There are 11 hidden switches. A switch that is on adds its own fixed numbers to the row, and there is some noise. The rows also spread widely along 15 directions, which tell nothing about the answers.
In the rows, 128 means zero.
Known rows, each followed by its switches (1 for on, 0 for off):
[104 125 172 180 100 122 120  94 108 122 135 102 113  87 145 100 151 121
  90 111 131 138 121 184 132 100 109  96 148  75 117 123  88  73 142] | 0 0 0 0 0 1 0 0 0 1 0
[ 95 155  68 115 151 114 137  98 111  91  99  81 142 151 110 124 166 151
 129 137 151 159 157 133 141 125  79 180 144 155 136  88  87 112 132] | 0 0 0 0 1 0 0 0 0 1 0
[100  89 120 189 102 126 127  89  89 112 137 140 140 104 132 113 134 182
 117  89 116 107 149 121 155  90 141  99 140 109 124  83 131  84 142] | 1 0 0 0 1 1 0 1 1 0 1
[160  94 125  98 110 179 145  59 134 154 160 114  77  53  76 152 123 176
 113 136  80  86 138 125 126 192 109  75 103 124 147 141  87 185  81] | 0 0 1 1 1 1 1 1 0 0 1
[112 142  99 161 160 155 112 116  99  85 147 133 143 154 154 125 182 120
 118  93 124 129 132 112 158  88 191 133 133 138 132 101  99 107 137] | 1 0 0 0 1 1 1 0 0 1 0
[123 142 149 143 160 150 105 142 157 123 100 185 122 209 144 133  98 113
 124  94 115 148  98 172 154  98 134 114 180 104 143 100 141  55 139] | 0 1 0 0 0 1 1 1 1 0 0
[133 114 129 131 146 141 138 108 124  97  64 109  93 196 160 167 101 140
 135 125 116 115 124  97 140 106 104 148 175 123 110 131 120 119  90] | 1 1 0 0 1 1 0 1 1 1 0
[ 93 129 114 134 155 162 128 108 110  80 115  92 140 126 120  96 149 154
 126 106 147  88 144 140 134  73 107 132 153 129 133 120 101 133 156] | 0 0 1 1 1 1 0 1 0 0 1
[109 127 140 125 158 155  99 138 120 120 127 112 137 119 144 133 143 128
 117 148 141 146 146 170 151 102 108 120 150  93 165 127  78 128 137] | 1 0 0 1 1 1 1 0 1 1 1
[126 159  89 159 103 119 122  84 112 145 176 123 151  95 139  99 182 161
 157 122 122 147 144 135 145 140 161 113 111 141 141 103 118 115 141] | 1 0 1 0 0 1 1 1 1 0 1
[145 130 179 118 119 142 141 110 157 126 116 102  62 156 141 161 121 105
 117 134 116 155 117 135 120 145 110 106 154 101  99 153  98 149  90] | 0 0 0 0 0 1 0 0 0 0 0
[122 110  93 152 167 123 122 144 123 107 117 137 151 167 123  92 149 121
 139 113 158 177 136 139 139 102 151 137 163 126 108  76 157 110 173] | 1 0 0 1 1 1 0 0 1 1 0
[122 131  82 185  96 114 142  67 101 109 132  90 107 112 155 119 184 164
 167  75 154 133 150  90 130 102 133 132 128 133 100 130 133 144 128] | 0 1 0 0 0 1 0 1 1 1 1
[138 155 102  75  54 118  74 154 113 149  34 114 158  91 123 123 141 171
 175 144 119 179 140 159 155 206 165 181 129 101 124 126 154  48  79] | 0 1 1 0 1 0 0 0 0 1 0
[119 121 160 186  44 113 112 105  89 132 125  66 128  68 185 158 133 173
 156 123 136 102 159 115 120  97 104 112 105  90 137 171 117 136  92] | 1 0 1 0 0 1 0 0 0 0 0
[150  58 155 108 182 155 154 130 128 140 143 105 146  98 101 128  64 130
  68 175 102  64  98 142 113 133  94 132 124 124 150 116 130 165  98] | 0 1 0 1 1 1 0 0 0 0 1
[105 181 131 150 119 143 128 117 136 132 122 130 144 164 148 123 120 161
 139  81 135 121 114 154 136  97 112 111 135 149 123 110 117  75 140] | 1 0 1 0 1 0 0 1 0 0 0
[126 110 124 130  65 113 128 116 146 139 138 140 128 126 149 171 150 134
 166 143 102 137 170  99 156 155 163 132 124  95 147 138 135 146  90] | 1 0 1 1 1 0 1 0 1 0 1
[117 172 159 113 112 120 124 124 136 121 126  85 141 107 168  97 181  88
 109 142 128 114 110 150 137 122 173 169 140  93  99 172  96  98 102] | 0 0 1 1 0 1 0 1 0 1 0
[111  97 156 131  66 126  88 167 143 154 144 142 183  44 124 141 142 166
 142 118 137  96 167 146 154 127 145 128 100  49 182 163 157 132 124] | 0 0 1 1 1 0 0 1 0 0 0
[113 161  91  78 128 119 148 100 149  85 101  96 102 179 109 109 204  94
 146 145 129 176 158 129 145 164 153 178 174 133  92 112 102 121 129] | 0 0 1 1 1 1 0 0 0 1 0
[141 133 149  92 166 155 148 166 166 155 175 122 195 192 153  99  72 139
 129 132 151 101 108 147 108  94 155 140 133 188 137 103 180 133 134] | 0 1 0 1 0 1 0 0 1 0 0
[ 96 127 122 136 146 118 109 142 135 119 160 137 176 159 168 133 163 129
 135  99 163 157 161 143 154  96 167 156 134 102 148 100 137 123 149] | 0 1 1 0 0 1 0 0 1 1 0
[150 106 128  85 127 184 121 111 156 135 137 133 113 124 104 137 104 169
 138 105 117  88 136 123 141 139 128 109 132 122 151 154 134 156 108] | 0 0 0 0 0 1 1 1 1 1 0
[112 152 107 141 144 113 121 130 167 166 172 161 164 100 125 151 155 117
 113 104 134 117 124 156 148 130 131 144 105  91 167 136 136 128 126] | 0 0 1 1 1 1 1 1 1 0 0
[140 100 125 116 128 152 148 124 139 114 154  99 123 122 133  93 148 117
 118 109 142 106 125 109 116 123 170 130 137 118  89 146 154 164 126] | 0 0 0 0 1 1 1 0 1 1 0
[150  71 142 121 159 148 132 128 109 114 112 106 149 166 150 113  85 133
 129 185 111 131 138 117 121 116 141 132 163 128 132  96 133 142 104] | 0 0 1 1 0 1 1 1 1 1 0
[120  64 195 160  63 151 115 109 101 128 205 154 166  92 176 101 131 151
 107 136  68  58 151 129 164  91 239  80 133 101 159 109 130  74 119] | 1 1 0 1 0 1 1 0 1 0 1
[111 148  99 171 131 123 160  71 105 112 157 100 122 139 144 119 158 129
 110 110 121 135 126 126 124 108 120 123 133 161 119  88  93 114 120] | 0 0 0 0 1 1 1 0 0 1 1
[150 135 132  89 134 163 138 156 143 120  81 121 122 190 142 144 101 149
 147 111 126 141 108  90 123 141 177 140 145 153  67 130 152 138  79] | 1 0 0 1 1 0 0 1 0 0 0
[129 115 103 148  89  99 120 113 116 123 103 114 139 108 129 102 159 134
 148 151 123 158 146 132 141 144 132 144 150  99 135 115 141  94 127] | 0 0 0 0 1 0 1 1 1 1 0

New rows. What belongs after each?
[138  72  93 159 136  94 107 146 107  95  14 129 120 131 119 148 125 117
 146 144 125 151 134  96 153 126 113 185 170  56 105 137 170 112 103] | 1 0 0 1 1 1 0 1 1 1 0
[119 136 121 121 148 119 157 122 152 132 130 108 127 130 143 127 136 125
 103  82 152 116 103 115 137 121 136 165 132 101  71 155 139 151 104] | 1 0 0 0 0 1 0 1 1 1 1
[120 176 161 118 144 164  98 162 195 159 142 182 138 170 129 106 119  99
 143 108 131 139 111 215 147 103 121  85 164 100 177 130 132  85 179] | 0 0 1 1 1 1 1 1 1 0 1
[138 103 150 140 135 143 159 103 142 124 160 106 117 131 133 124 122 130
 118 117 126 101 125 113 112 116 131 108 131 123 108 133 130 170 116] | 0 0 1 1 0 1 0 1 0 0 0
[132 154 101 154 161 104 113 150 114 112  89  87 149 148 194 126 183  97
 157 127 174 184 121 107 125 110 172 192 141 104  84 143 138 151 108] | 0 1 1 1 0 1 0 1 1 1 0
[102 138 154  44 124 179 119 147 153  97  50 117 129 210 140 148  80 175
 141  93 136 114 148 131 151 112 127 163 178 118 108 134 131 101  89] | 0 0 1 0 0 1 0 1 0 1 0
[155  87 127 128 131 142  93 148  93 109  88 108 145  97 117 105 133 120
 138 185 110 146 135 134 134 141 155 139 143 100 146 122 137 120 117] | 0 0 0 1 0 1 1 0 0 0 0
[125 129 136 162 112 145 113 113 123 117 141 141 118 157 160 167 148 159
 152  87 128 149 157  98 144 104 158 102 130 125 139 117 119 138 115] | 0 0 0 0 0 1 0 1 0 0 0
[135 155 121 130 144 167 170  80 163 124 147 145  97 210 134 157  98 144
 120  66 105  92  99 101 132 109 124 111 136 181 113 116 114 121  94] | 0 0 0 0 0 0 1 1 0 1 0
[137 138 128 112 177 120 129 149 106 162 120  98 191 125 147  88  97 142
  89 169 143 176  97 168 110 143 131 152 135 145 108  70 128  92 112] | 0 0 0 0 1 1 0 1 1 1 0
[123 113 137 143 108 151 137  70 139 144 211 139 104  95 120 106 176 162
 128 104 125 168 157 153 135 156 152  52 121 110 127  94  89 161 149] | 0 0 1 0 0 0 1 1 1 0 1
[134 230 119 157  84  78 112 169 178 169 105 104 148 163 191 146 150  87
 202 121 169 161 114 145 120 113 103 168 125 119 136 187 173 115 132] | 1 0 1 0 1 1 0 0 1 0 0
[108 113 130 110 143 172 137 122 147  86 175 114 154 126 130  94 168 128
 120  98 141  56 143 115 144  84 168 141 129 116 137 160 116 165 144] | 0 0 1 1 0 0 1 1 0 1 0
[120 152  83 169 155 106 125 132 131 156 114 153 176 126 119 139 108 153
 133  96 135 142  99 145 141 121 107 148 104 135 136  92 149 100 126] | 1 0 1 1 0 0 0 1 0 0 1
[176 157 165 109 159 170 136 123 152 155 176  99 112 163 154 120 118 116
 140 183 119 148 113 140 102 137 124  78 138 176 152 129  93 170 128] | 0 0 0 0 1 1 0 1 1 0 0
[132  96 109 121 150 148  92 162 146 109  96 165 153 130  92  97 141 124
 141 121 137 132 137 145 165 118 153 139 157  85 151 121 159 102 168] | 0 0 0 1 1 0 0 1 1 1 0
[137  17 121  99 148 166 129 121 103  97  99 128 129  76  71 128 106 177
  93 131 100  79 142 103 149 150 146 136 139  86 126 110 148 160  96] | 0 1 0 1 1 1 0 1 0 0 1
[127 144 121 122 113 109 115 152 130 112  85  97 148 137 156  82 175 102
 165 155 152 162 137 145 136 119 151 171 173 103 114 138 151 105 144] | 0 1 0 1 1 1 0 1 1 1 1
[112 125 140 149 115  92 148 112 157 129 126 115 134 108 128  93 146  97
 104  96 139 105 100 167 132 118 112 161 151  66 100 147 159  92 137] | 0 1 1 0 0 1 0 1 0 1 0
[117 146 169 171 114  91 123 132 162 118 114 156 115 181 166 137 157  56
 131 132 112 164 121 148 151 107 149 136 174  66 122 131 129  81 131] | 0 0 1 1 0 1 0 1 0 0 0
[121  66 179 108 116 151  99 155  96 119 134  93 184  80 138 102 108 162
 108 185 128 113 164 153 136 110 138 127 133  93 169 120 109 126 120] | 0 0 0 1 0 0 0 0 0 1 0
[100  99 150  74 134  96 185 119 185 133 168  96 140 137  84  61 139 124
  88 145 160 152 140 180 121 154  90 148 181  87  78 108 155 143 164] | 1 0 0 0 0 1 0 1 1 0 0
[130  82 146  78 111 167 106 150 160  96 135 194 124 153 108 151 168 133
 127  99  85 115 155  96 199 164 244 134 147  76 134 130 141 120 112] | 1 1 0 0 1 0 0 1 0 0 0
[126 108  88 149 132 121 136  92  89  98 104  99 135 126 105 118 140 167
 135 144 119 130 150 108 130 122 106 141 143 145 136  85 124 115 126] | 0 0 0 0 1 1 0 1 0 0 0
[128 144  77  70 198 181 142 116 159 112 100 104 110 176 118 180 108 151
 126  87 153 104 116 110 129 133  88 169 125 150 123 147 109 192  86] | 0 1 1 0 1 0 1 0 1 1 0
[143 136 125 116 120 127 133 117 149 126  87 108  96  83 113 152 151 107
 108 125 111  94  96 115 146 154 123 163 123  80  99 195 110 132  78] | 1 0 0 1 1 0 0 1 0 1 0
[ 99 161 100  51 176 133 151 117 162 131 134  77 126 112  99 127 161 130
  92 136 165 153 126 165 132 161  86 181 136 112  97 145  86 176 106] | 1 0 0 1 0 1 1 0 1 0 1
[145 129  65 160 113 139  92 116 113 119  82 131 119  54  86 114 172 146
 169  83 130 113 129 126 152 139 122 133 112  87 144 157 152 128 146] | 0 0 1 0 1 1 0 1 0 1 1
[ 79 117 159 131 113 130 123 120 126 125 183 131 168 125 140 107 158 175
 102  91 150 142 160 171 149 103 152 115 143 101 139  82 117  92 151] | 0 1 0 0 0 1 0 1 0 0 0
[ 97 164 105 102 155 120 119 146 125  95 130  91 178 150 142 131 172 131
 132 148 154 134 154 124 154 104 132 201 132 134 154 130 107 136 131] | 1 0 0 0 0 1 0 0 0 0 0
[121  79 102 117 140 145 163  44 152  92 153 135  74 115  61 122 165 143
 109 100 105  87 153 111 151 145 119 113 151 103 111 122 109 161 138] | 0 0 1 1 0 1 0 1 1 0 0
[159  70 111 106 111 131 125 126 133 119 111 141 131 146  95 105 119 145
 161 163 106 156 156 111 138 164 153 130 163 112 136 101 178 135 125] | 0 0 0 0 0 1 1 1 1 0 0
[130 169 147 113 191 169 111 133 140 106 124 107  90 157 142 121 173  97
 109 120 153 204 103 167 125 133 136 113 159 106  95 132  66 152 128] | 0 0 0 0 0 1 1 1 0 0 0
[126 108 105 151 104  94 117 134 129 119  87 134 148  99 109 122 143 122
 137 142 113 122 126 133 151 146 115 162 140  65 138 138 159 101 123] | 1 0 1 0 1 0 1 1 0 0 0
[118  94 102 124  91 121 104 140 138 115  70 136 115 104  89 148 142 141
 146 106 138 152 155 140 155 151  99 150 144  53 143 143 153 118 119] | 0 0 0 0 1 0 1 0 0 1 0
[144 144 133  60 173 146 135 180 171 147 112 104 167 162 133 133  92 117
 119 133 156 118  99 145 120 132 126 192 131 137 127 151 161 152  94] | 0 1 0 1 0 1 0 0 0 1 0
[115 102 139  95 121 147 146 137 135 129 112 105 152 160 138 154  70 172
 128 127 126 105 147 117 133 123 103 144 132 133 133 113 134 147  94] | 1 0 1 0 1 0 0 0 0 1 1
[ 95 114 184 144  79 111 155 102 102 128 123  61 143 132 179  87  96 174
 107 141 147 135 140 155  97  94  99 118 167 119  79 102 125  88 110] | 0 0 0 0 0 1 0 1 1 0 0
[128 114 109 137  98 147 121 110 112 121 147 107 128  76 119 126 165 156
 137  97 133 108 152 111 142 128 147 121 107 116 138 138 125 151 125] | 0 0 0 0 1 1 0 0 0 1 1
[120 135 101 201 114 105 121 159 124 128  42 123 145 165 145 146  75 159
 170  67 172 137 109 123 108  69  55 145 142 118 115 127 198  96 128] | 0 0 0 0 1 0 0 1 0 0 0
[100 129 132 125  53 101 149 113 137 114 144 100 145 110 132  70 186 132
 144 117 135 129 162 137 141 125 158 145 157 100 107 129 151  95 149] | 0 0 0 0 1 1 0 1 0 1 1
[134 195 169 146 129 162 122 123 132 152 139 104 122 149 175  91 119 137
 130 125 137 154  89 179 108 101 122  71 145 166 112 117  85  91 139] | 0 0 0 0 1 0 0 1 1 0 1
[134 127 110 140 129 121 133 115 135 125 150 123 156 139 130 100 144 143
 147 129 137 125 136 120 145 115 137 135 134 135 138 118 142 125 151] | 1 0 0 0 0 0 0 1 1 1 0
[121 122 109 157 150 128 120 133 106  91 126  98 162 122 147  85 167 122
 138 116 151 107 129 123 140  77 143 164 143 117 137 132 138 132 155] | 0 1 0 0 0 1 0 1 0 1 1
[142 154 116 116 157 144 134 101 148 130 161 123 102 135 114 121 186 116
 129 140 130 193 127 152 140 166 137 108 138 129 126 114  74 155 133] | 1 0 0 1 0 0 1 1 0 1 0
[123 108 138 153  91  94 156  84 124 158 162  86 120 102 139 169 127 158
 128 152 126 154 166 127 126 147  63 123 115 113 153 115 101 167 100] | 1 0 0 0 0 1 0 0 0 1 1
[120  82 117 115 100 144 128  92 102 114  97  95 126 103 118 172 109 208
 136 116 121  85 168  99 140 125  98 150 127 118 151 135 122 141  73] | 0 1 0 1 0 1 0 1 0 1 0
[ 93 137 106 139 107  79 148 112 127 133 125  95 184 114 141 121 140 141
 122 142 135  98 134 144 129 114  96 199 134 110 145 123 151  98 104] | 0 1 1 1 0 1 1 1 0 0 0
[132 113 109 137 118  90 106 107  87  93  53  87 114 127 143 151 167 112
 146 185 109 182 150 115 146 164 132 186 154  84 124 118 107 111  84] | 0 1 1 0 0 1 0 0 0 0 0
[123 137 166 159 122 114 130 118 138 142 154 142 154 140 161  99 123  89
 108 155  96 115 106 169 141 102 159 120 146 114 140 106 121  66 136] | 0 0 1 1 0 1 0 0 1 0 1
[139 117 142 132 108 134 159 109 149 141 136  93 116 128 135 119 104 133
 124  93 140 100 113 126 105 125 116 126 125 123  92 146 157 148 108] | 0 0 1 0 0 1 0 0 0 1 0
[122  94  88 103 172 155 154  88 101  92  93  67 109 106 100  94 133 168
 103  98 158 113 117 124 121 125 117 157 148 134  52 116 118 154 115] | 1 1 0 1 0 1 0 0 1 1 1
[123 150 142 130  96  99 129 137 173 167 164 139 152 119 136 148 137 113
 126 136 127 128 128 150 142 140 120 140 115 104 162 142 140 114 124] | 0 0 0 0 1 0 0 0 1 0 0
[133 104 121 152 116 149  98 149 126 127 131 134 154 131 127 122 118 144
 169 127 133 128 160 147 141 105 112 105 137 103 191 120 152 128 161] | 1 0 1 0 1 1 1 0 0 1 0
[138  46 156 119 163 149 164 137 100 123 160  79 161 125 148 124  82 168
  85 151 134 109 137  92 105 117 138 127 128 132 103  99 137 192  91] | 1 0 0 0 1 1 0 1 0 1 0
[111 170 136 154 106 100 154  88 149 148 203 104 120  92 133 117 208  97
 103 125 134 151 127 158 124 139 138 118 115 123 120 127  93 125 135] | 0 0 0 1 1 1 0 0 0 0 0
[133 165 153 150  88 135 114 123 157 148 134 140 145  98 128 116 119 132
 129  99 108  54  88 149 145 104 125 125 114 113 156 176 142  71 123] | 0 0 0 0 0 0 0 1 0 0 0
[161 162 116 126 107 153 103 126 102 126 112  96 144 137 159 109 145 152
 187 157 115 144 134 118 127 137 163 122 129 158 140 132 125 124 115] | 1 0 1 0 0 1 1 1 0 0 0
[115 144 100 202  42  94 120 116 118 129 136 117 161  91 148  81 179 148
 180  82 154 127 145 131 130  89 146 128 124 112 128 139 175  80 153] | 0 0 0 1 0 0 1 1 0 1 0
